The rows are grouped in 3 different ways at once. Each group adds its own fixed numbers to the row, and there is some noise. The rows also spread widely along 11 directions, which tell nothing about the answers.
Some rows, each with its group in each grouping after it:
[-13   0   7 -16 -14  -3   0   2   5  15  12   8   7 -15  -5 -13   8   3
   2   7 -14   8 -11  -9   0  -4  13  -1   5  -8]
Vuso (1) J
[ -3  18 -14   2   8 -12  -4  13 -15  12   6  -1  -1 -14 -27 -11  19   5
  -9   4 -12   6   8  -4  -1  10  17  -2  -4  -6]
Vud (0) J
[-17  -2   3  -7  -6  -2 -23  -2  -1   3   4  -5   5  -8  -8   6 -10  -5
  -5  10  -2  22  14   0  -3 -12  -6   9   1  -7]
Vud (3) X
[-16  13  -4  -8  16  -1 -20  17  -9  10   3  -4  11  -8 -21  -3  16   8
 -14   8 -10  22  20  -2   6  -8   5  -2  -7 -13]
Veku (2) X
[-22  18   0   1  10  -6  -6  -9  -2  32  13  14  -8   2 -20   5  -3   7
 -23  15 -20  -3   3   3   6   1   8 -15  -1 -11]
Veku (3) M
[  9  -6 -22 -11   9  -3   9  15   8  -4  18  32  -6   4  14   6  23  -8
   2   5  -5  -3   5   1 -13  21 -20   1 -26   8]
Vuso (0) M
[-10   0  -2  -2   7  -5  -1   5  -3 -23  -3  -6  15  11  -2   1  14   9
 -11   7   5  16  -5   9  -5 -21 -18  14  -4 -26]
mif (2) M
[-18  -5  -2 -16  -3   5  -8  -5  10  26  10   4  -3   0   4  -3   0   1
  -8   5 -18  16   4  -7  11  -4  -2  -6   5   9]
mif (1) J
[-18   1   3 -14   1   7 -28   9  10   3  10   3  15 -11  -7 -12  -4  -1
  -2   9  -4  19   8 -22   3   3   9  -4 -11 -14]
Veku (0) X
[-23   3   3 -18  13   3 -30   7  25   9  22  33  21   6 -14 -18  -2  -1
 -18  13 -11  16   2 -29  10   2  19 -20 -26 -23]
Vud (2) J
[ 11  -5 -17  14 -20 -16 -18   0  -9 -12   5 -10  -9  -8  -4   2  -9 -11
 -18  18  -9   7   7  -9  -4  12  11  -9   1  -9]
Veku (0) X
[ -9   0  -4  21  -4   4 -53  17   7   7  13  29  -5 -11 -13  18  -6 -24
  -3  20 -15  19  19   0  -8   7  -5   4   1 -16]
Veku (3) X
[ -7  21 -12 -24   5 -17  20  -4 -16   4   3   5  -3 -25 -14  20  -1   3
  16  -8   9  -3  24  33 -11  -2 -20  27  -6   4]
Vud (3) M
[-11   1  -6 -11  16   6  -8  10 -15  27   0  -3   0 -12  -9   1  21   0
  -3  -4 -18  20  18 -10  -7  -5  -3  12   4  18]
Veku (3) J
[ -2  -3 -19 -11  12   1   2  -2   7   5  13   3   1   3   2 -27   8  -4
 -14   0  -5  -1   4 -33   8  24  13 -18 -22  -2]
Vud (0) M
[-20   0  -7  21  23  21 -69  26  20   4  13  41  12 -10 -13  -5  -3 -31
   7   9  -6  21  24 -21  -3  15  -1   7 -16 -33]
Veku (3) M
[-12   0 -10  -7 -11   8  -4  -6  17   9  22  19 -12 -17   6 -11 -12 -19
  21   0  -3  -9  13 -15  15  30   5  -7  -6  -7]
Veku (3) X
[-24   0   1   7  -1   8  -4 -17  -6  14  -4   0 -17  -4  -2   0  -3 -13
   0   6 -11   6   5  -5   1  -1 -23  12  22  -1]
Vud (3) X
[-17  -1  -1   9  -5  14   9  -9   5  13   7  20 -21   8  11  -9  14 -10
  -2  12 -23  -5 -18 -18  -1  19 -19  -2  21   3]
mif (0) X
[-20  14  -9 -35  27  -7   2  -8  -8   9  -1  16   6  -3 -14   4   1   2
 -16   4  -5  17  18  -4 -10  -4 -19  11 -13   9]
Vud (1) X
[ -1 -10 -13 -10  -9  -1  -1  -4   4  11  11   6 -11  -9  11   6  -1 -11
   3   0  -9   6  13  -5   1   9  -7   4  -3  17]
Veku (3) J
[  2  -7  -8  35 -17   1 -16  14  -3   2   6   2 -22   2   3   2  20 -12
  -1  19 -18   5  -5   4  -2  10 -13  -2  17 -14]
Vuso (0) X
[-10  -1 -10 -19   4  -7  -4  -6   3  10   6   7   3  -7  -3  -8  -3  -5
  -8   3  -8  10  11 -12   1   3   4  -4 -11  -1]
Vuso (1) J
[ -6  -3  -5  -3 -16   1 -22  10   0   6   1  -5   0 -21   3  12  -3  -5
  13   2  -4  18  17   8   1  -5  -8  16   8   4]
Veku (0) J
[-20  -6  -4  13   3  -6 -62   3  19  -3  13  15  10   6 -15   9 -28 -16
 -18  19   1  22  23  -2   6  -5   6 -12 -25 -35]
Vuso (3) J
[-13   3  -8  -7  -5  -9  -7 -19   1  15   3   9 -12  -1  -3   8 -19  -3
 -20  13 -17   2   5  -7   3   5   0 -12   0   7]
Veku (0) J

New rows, each followed by its group in each grouping:
[ -2  -8  -9 -10 -17  -2   2  -2   8  10  14  -5  -6 -11  12  -5  -5  -3
   5   3  -4  -4   5  -5   6  13   4 -10  -6   1]
Vuso (0) M
[-13   1 -16 -26  11  -7  -4  -8  14   3  15  15   4   9   0  -4 -11   2
 -16   7  -1  10  12  -8  16   4   2 -14 -30  -4]
Veku (1) J
[  5 -13  -8 -22 -14 -12  -6  -3  -5  -5   5   1   7 -16   3  -5  -7 -12
 -10   9  -9  15   3 -23 -19   4   9   3  -4   5]
Vuso (1) X
[  3   0 -12   0 -19 -12 -28  13   0  17  12   0  -7 -13  -4  30  -5  -1
  -5  12 -14  18  22  24  -3  -2  -3   1   1  15]
mif (0) J
[  3 -12 -19  -9   4  -5  -5   0   5 -10   8  12   1   8   8  -3   5 -11
 -16   6 -11  11   6 -19  -5   9  -3  -5 -14   2]
mif (2) J
[-17   0   5  12 -14   5 -47  17   7   6   4  16  -2 -10  -3  29  -6 -13
   3  19 -13  26  18  22   2 -16 -24  14  15 -14]
Veku (2) X
[ -5  -2 -15   7   2  -2  -3 -11  -8  20   4   6 -20  -2   2   8  -1 -13
 -10   5 -15   0  14  -1  -2  10 -13   0   7  11]
Vud (3) M
[ -7  -9   2 -19 -15  -5  13 -17  -7 -11  -4  -6   1  -4   7  -7  -2   0
  -9   9  -6   9 -13 -20 -15  -5  -9  11  11   6]
Vud (0) X
[ -9   1  -4  -9 -15  -1  -7   0  -1  16   9   2  -7 -20  -1  -1  -3  -7
   3   7 -14   2   7  -8  -4  13   3  -5   5   4]
Vuso (0) X
[-15  -7 -17 -17   3   7   1 -16  10   6   9 -12  -3  -6  14 -12 -18  -9
  10 -12  10  -2  25 -13  21  14  -4  -3 -18   1]
Veku (3) M
[ -8  -7 -14   2  -1   7 -22   3   5  -1  -1  -2   1 -12   4  -5  -2 -17
   7  -3  -6  16  21 -12   4   5  -5   8   3  -6]
mif (2) J
[-20  12  -8   7  19  10  -3   3   7  15   9  19  -9   8  -5 -11  14   0
  -6   8 -11  -3   1  -7  12  14 -10  -9  -6 -14]
Veku (0) M
[ -6   0 -13   4  -7 -11 -14  -7  -4   2  -3   2 -10  -3  -4  14  -9  -7
  -9  10  -7  10  13   8  -2  -2 -14   4   3   2]
Vud (0) J
[  7  -4 -17 -14 -16  -8  -3  10  -5   9   7  -8  -8 -18   7  21   2   0
   9   0  -4  10  24  20   1   1 -11  10  -3  22]
Veku (0) J
[  3 -20  10  -2 -23   0 -16   6  -1 -11   0   2  18 -14   6 -17   6  -9
  -9  16 -16  23 -26 -33 -22 -12  15  13  19 -15]
Veku (1) M
[  6   0 -26 -13   3 -17  23 -18  -8   4   4  17 -18   4  10  10  -1  -7
 -21  10 -13  -6   3  -2  -7  13 -14  -5  -6  17]
Veku (1) M
[ -1  -4 -11 -11   5 -15   5 -11 -11  10   3  14  -9   4  -2  16   4  -5
 -24  10 -19  11   4  -3 -20  -4 -13   7  -2  20]
Vud (3) J
[ -2  -2 -22  29   7   6 -42   9   5  23   7  33 -23   2   1  16  -3 -28
 -19  19 -29   6  18 -10  -4  25 -11 -14   2   5]
Veku (0) M
[ -4  -1  -6  -3 -17 -16 -20  -2  15  -1  23  25  -5   0  -3  22 -16  -6
  -9  19  -6   5   7  15   3   0   2  -8 -14 -10]
Veku (3) J
[  3  -2 -15   4 -11   0  29 -16 -11   5  -1  -9 -18 -12  12 -17   8  -8
   2  -4 -12 -14  -8 -20  -6  22  -1   1  16   9]
mif (0) M
[  0   9 -17  -2   3 -14   7 -11  -6   6   4  37 -16   1   0  23   0 -12
 -23  17 -23  -5   1   5 -17   9 -17  -1   3   5]
Veku (2) M
[-13  -8  -1   8   1  11 -19   9   2   8   3  11  -5  -2   4   7  12 -10
   7   6 -10  17   8   1   0  -8 -19  16   8  -3]
Veku (3) J
[ -5  -4 -11  -8  -8   5  18  -4   4   8   7   3 -15  -4  13  -8  14  -1
   9   0  -9  -4  -3 -10  10  12  -8   0   4  10]
Veku (0) J
[ -3  -1 -12  -2  -4   0  -6   1   3  17  10  12 -11  -8   2   0   3  -8
  -4   6 -14   1   6  -8   0  15  -3  -6   1   9]
Vud (0) M
[ -8  -1  -5   0 -12  -1  -5  -1   2   4   7  14 -12  -8   3   3   2 -10
   1  14 -13   7  -2   0   1   2 -12   6  12  -5]
Veku (1) X
[ -3  -1 -13  23   5  -6 -30   5  -8  -3  -3  25 -14   4  -9  13   7 -23
 -21  24 -19  19   4  -2 -16   2 -21   9  12 -11]
Vud (1) X
[  8 -13 -36  10  -5  -4  10 -22   3  16  11  -5 -33  13  18 -15  -3 -18
 -24   4 -22 -13   7 -34  14  42   9 -33  -5  23]
mif (0) J
[ -7 -21  -9 -28   2   6  34 -20   5   7  12   8 -15  15  30  -8  12  -6
  -7   2 -12  -6  -7 -26  -5  14 -21  -4 -10  25]
Vuso (3) X
[-37  28  -6  12  25   0 -48   0   9  14   6  35   4 -18 -39   5 -26 -20
   6   6   2   5  35   7   3  10   0   4 -16 -42]
Vuso (3) J
[-10   8 -17  -2   2 -11  -4 -13  -5  19   2   6 -11  -8  -7   4 -13 -10
 -14   7 -11  -1  14   2   1   9  -3  -8   0  -4]
Vuso (1) M
[ 13   4 -23  12 -20 -22  14  -5  -3   7  20  19 -32  -1  -2   5   4 -10
 -16  21 -23 -20  -6   1  -4  34   9 -24  -3   0]
Vuso (0) X
[ -1  -6 -10 -15  -4   2   5   3   4   1  10   3   1  -6  14  -4   6  -2
   4   1  -3   4   3  -9   1   8  -5   3  -8   5]
Veku (0) M
[ -7  15 -12  -4   5 -13 -28   4 -12  22   0  15   1 -26 -22  16 -14 -10
 -14   9 -17   9  24   1 -22   8   5   0  -4   3]
Vuso (0) M
[ -8  10  -7 -15   6 -19 -31  10  -1  -2   8   0  27 -19 -27 -10 -13   1
 -16   8   3  18  17  -7  -6  -4  27  -4 -24 -31]
Vuso (1) M
[ -8  -5  -5   1  -5  -7 -16   6   3  26  22  -2 -11   7  -3  10   5   3
 -21  19 -19  10  12   6   7   1   3 -20  -9   2]
Vuso (3) X
[ -7   9 -20 -22  18 -15 -11  -3   0  10  15   9   3  -2 -13  11 -13  -1
 -17   3   3   6  32   5   0   8   1  -8 -33   3]
Vud (3) M
[-19   3  -4 -14   4   6 -12   3  13  31  20  23 -12  10   4  12   7   3
 -18  17 -25   9  10   2  15   3 -11 -19  -5   9]
Veku (2) X
[-24  12  -6  -3   7   6   2  -9  -6  16  -4 -21  -4  -8  -5  -9  -2   7
   2  -6   0   2  15   3  14   1  -9   2   6  -6]
mif (0) M
[-32  -3  12 -29   5  15 -30   1  26  24  21  20  12   6   2  -1 -10   6
 -15  15 -15  21   5 -20   7  -1   0 -16 -14   2]
mif (0) X
[ 22  -2 -23  -1  -7  -4 -13  40   0  14  30  14 -10 -14  -1   3  35  -2
   0  11 -21   9  15  -2  -2  28  14 -11 -15  15]
Veku (0) X
[-10   4  -5  -1   4   0  -7   5  -1   1   1  16   1  -8  -5  -1  13  -8
   0   5 -14  10   3  -6  -2  -2  -8   9   5  -9]
Veku (2) J
[ -1 -12  -6  12 -26   1  -8   5   4   3  10  -7 -14  -9   9  -5   7 -12
   7  10 -13   3   3  -1   9   7  -2  -6  13 -10]
Vuso (2) X
[ -5   9 -22   9  12 -13  -8 -12  -6   5   0   8 -12   8  -7   7  -7  -9
 -31  13 -12  -1  15  -1   5   9  -5 -16  -8  -8]
Veku (2) M
[ -6   1  -7   7  -2 -13  -3 -17 -24  17 -11   6 -20  -5  -7  28  -1 -11
 -18  11 -25  11   7   8 -23 -11 -23  18  25  21]
Vud (3) J
[-13   1  -2  16  -2  -1 -11   0  -2  22   6   5 -15  11  -3   5  12   2
 -22  20 -23   6  -7   6   4  -4 -12 -10  13  -2]
Vud (0) M
[-10  11 -16  -3  11 -10  -8  -3   3  11   8  27 -12   6  -9  13  -3  -3
 -20  14 -15   2  10   0  -1  11  -7 -10 -14   2]
Veku (0) J
[ -4 -16  -5 -20 -21   2  23 -16   8 -25   4  -5  -1  -4  24 -15  -4  -7
  14   2   8   4 -11 -17   6   2 -13  12   3  -6]
Veku (1) X
[ 17  -7 -25  14 -14 -15   5  12 -11  10  17  -6 -30  -1   6  19  20  -8
  -4  11 -12   0  17  23   0  14 -12  -5  -3  13]
Vuso (3) X
[  4   1 -28   6   7  -9 -20   3   5  13  12  25 -16   2  -2  10  -3 -20
 -17  13 -13   5  20   1   1  19  -7 -10 -11   4]
Vud (1) M
[  2 -20 -16  14  -9   0 -28   0  16 -36   9   8   1  15  12  -8 -10 -21
 -14  18   3  14  -1 -26  -3  15  -6  -6 -16 -23]
mif (0) X
[  4  -5 -21  -5  -7  -1  14 -14  -6  22   6 -10 -16 -13   9 -23  -2 -10
 -11  -2 -18 -12   4 -38   7  33  21 -22   2  18]
Veku (0) M
[-11   3 -14 -12  11  -5  -5 -11   4  13   4  36 -12   2  -3   8  -4 -16
 -12  10 -18   6   8  -6  -6   8 -17   2  -1   9]
Vud (1) J
[ -4  -9  -5  -7 -18   3 -28  15  15  24  19  20  -2 -23   4  -1   1 -17
   9   5 -23   9  13 -13   2  14  14 -10  -1   3]
Vuso (2) J
[ -2   1  -7 -26 -11  -7 -28  24  20   9  29  21  15 -19  -7   5  -4   2
   3   9  -6  13  14  -2   5  10  24 -12 -28  -1]
Veku (0) J
[ 14 -24 -18  -9   2  -5   3   4   3  -1  15  25  -7   8  18   0  20 -19
 -15   8 -20   8  -4 -29 -23  17  -4  -1 -17  21]
Vuso (3) J
[  9 -27 -21  -6 -15   1  -9   5   2   5   5 -12  -8  -9  23  -6   5 -18
   7  -2  -7  16  16 -14   3   7  -5   4   0  16]
Vuso (1) J
[-17   3  -5 -14   9   3   2 -10   3  11   8  11  -3   2  -2 -15   1  -1
 -18  10 -16   3  -3 -31   1  14   4 -14  -7   1]
Veku (0) X
[-15  -3  -2   2  -3  -1 -19  -3   7   4   6   1   2   3   0  -4  -6  -1
 -12  13  -5  13   1  -2  12  -8  -3  -5   2 -19]
Veku (1) M
[-18  13  -9 -10  -5  -7   6 -28 -10  18  -4   4 -17 -19 -10   0 -22 -10
  -7   5 -13  -6  10 -12  -3  15  -5  -2  14   9]
Vud (0) X
[-20   0   3  -3 -10  -2 -14 -13  -4  27   3 -15  -6  -5  -1  18 -16   4
 -12   8 -12  12  13  14   2 -16  -9   1  14   5]
mif (3) M
[-10  -1  -6   4 -20  -4  -2 -10   3   6   7   1 -17  -7   5   4 -10  -9
   1  12  -8  -5   2   3   4  11  -9  -7   8  -5]
Vuso (0) X
[-13   9 -17   0  26   4 -17   3   3  26  13  39 -14   4  -3  17   5 -13
 -14   9 -19   3  21   3  -4  14 -19  -4 -13   9]
Veku (3) M
[-12   4 -25  -1  16   3 -20  -4   7   2   1  17  -7  -6  -4  -6  -7 -24
   4  -4  -1   6  31 -13  11  19 -10   0 -13  -8]
Vud (2) J
[ -6  21   1  18 -29 -24  -7  -5 -10   7  12  -1  -8 -26 -30   6 -11   0
   0  14 -12  -4  -4  17  -3   2  26   0  19 -27]
mif (3) J
[-10  -8  -2  -7  -7  -1  -9  -6   1   9   6   3   0 -12   3   2  -9 -10
   3   4  -5   4   7  -5  -7   3  -4   4  -1  -3]
Vuso (3) M
[-21   3  -4 -21  -2   4 -10  -6  21  28  23  19  -4  -1   4   1 -14   3
  -8   8 -12  -2   8  -5  13  15   4 -21 -14   5]
mif (0) M
[ -8   2  -7   0   1  -3 -18  -8  -9   3  -7   0   4 -13  -7   1 -12  -9
 -15   7 -11  12   8 -16 -18   3   0   7   7  -2]
mif (0) M
[-24   2   7 -20  -4   0   0 -10  25 -11  25  39   8   0  -2 -11 -12  -8
   6  12   2  -7 -12 -16  -4  12   1  -5 -21 -31]
Vuso (3) X
[ -2 -20  -9  -8  -1  11  10  -1  19   4  15  32 -15  24  34   8  18  -5
  -9  14 -17   0 -14  -9  -1   9 -31  -6  -6  17]
Veku (0) M
[-18  -4   0 -11  11  14  -6  11   1  16   9  -6   0   3   3  -1  21   6
   3   2  -6  18  12  -1  11  -9 -17   7  -3   5]
Veku (3) X
[-13   9 -17  12  -9  -5   6 -10  -5   4   2 -12 -24  -9  -3  -2  -5  -9
  13   3   5  -8  18  22  22  11 -18   2   9 -20]
Vuso (1) X
[ -5  -2 -15   8  -5  -4 -36  12  14   5  17  12  -4   1  -5   6  -6  -7
  -9  15  -7  11  16   1  14  11   7 -15 -17 -13]
Veku (0) J
[-14 -10   6  -1 -16   6  12   0   3  -5   5 -14  -2   3  11 -19  19   4
  10   8  -2   8 -16  -2  11  -9 -13   7  15 -19]
Vuso (1) X
[-17   3  -9  -2   7   6 -16  -4   0  18  -2  -7  -1 -12  -5 -14  -3  -7
   1  -2  -4  13  18  -9  12   2  -4   4   5  -7]
Vud (1) M
[-31  12   7  -7   5  14 -10  -3   8  39  14  17  -5 -15  -7  -5  -2   0
   7   1 -18   0   7  -5  11   5   1  -4   9  -4]
Veku (3) M
[-18  -1  -6  -7  23   1 -15  -8  -6 -11  -6  14   3  10  -4   8  -3 -10
 -19  10  -3  20  12 -12 -17  -8 -26  16 -10  -6]
Veku (3) X
[  3  -2  -7  -7 -18  -8 -23   8  -2  18   9   1  -3 -18   0  23  -9  -1
  -6  10 -14  14  15  11  -5  -2   1   0   3  12]
Veku (0) M
[-21   1  -2   8  -3   2 -28  -4   3  12   3  -3  -7   1  -7   3  -8  -6
 -15  15 -13  20  11   1   9  -4 -10  -2  13 -11]
mif (1) X
[-14  -1  -2  -2   4  -8 -18 -18  -4  -3  -7  12   6   5  -7   1 -16  -7
 -31  18 -13  11  -5 -21 -20  -6  -6   1   2  -8]
Vud (0) M
[ -3 -12 -10 -13  -5   4  22 -13   5   7   7  15 -10  -2  17 -21   8 -12
   0   0 -16  -8 -14 -37  -8  24   0  -7  -1  12]
Vuso (0) J
[ -5  -5 -14  20  10   5  -5   7  -8   4  -6  10 -13   4   2  -6  26 -16
  -5   5 -18   8   2 -10  -6   6 -18   6  10  -8]
Vuso (2) J
[-12  16 -15  -8  13  -8 -10  -3  -7  18  10  14  -9 -13 -20   5  -5  -9
  -8   5  -9   4  24   0  -4  15  -2  -1  -8   3]
Vud (3) X
[ -3  -1  -2 -12 -17  -2 -11  11   1  20  17  10   0 -32  -1   9  -1  -9
  20   0  -9   3  14   7 -11   6   5   9   0   5]
Vuso (3) M
[ -7  -4  -6   8 -12   8   3  -1  11   6  13  15 -15  -1  13  -7   8  -8
   4   7 -14  -6 -11  -8   3  18  -9  -4  10  -3]
mif (0) M
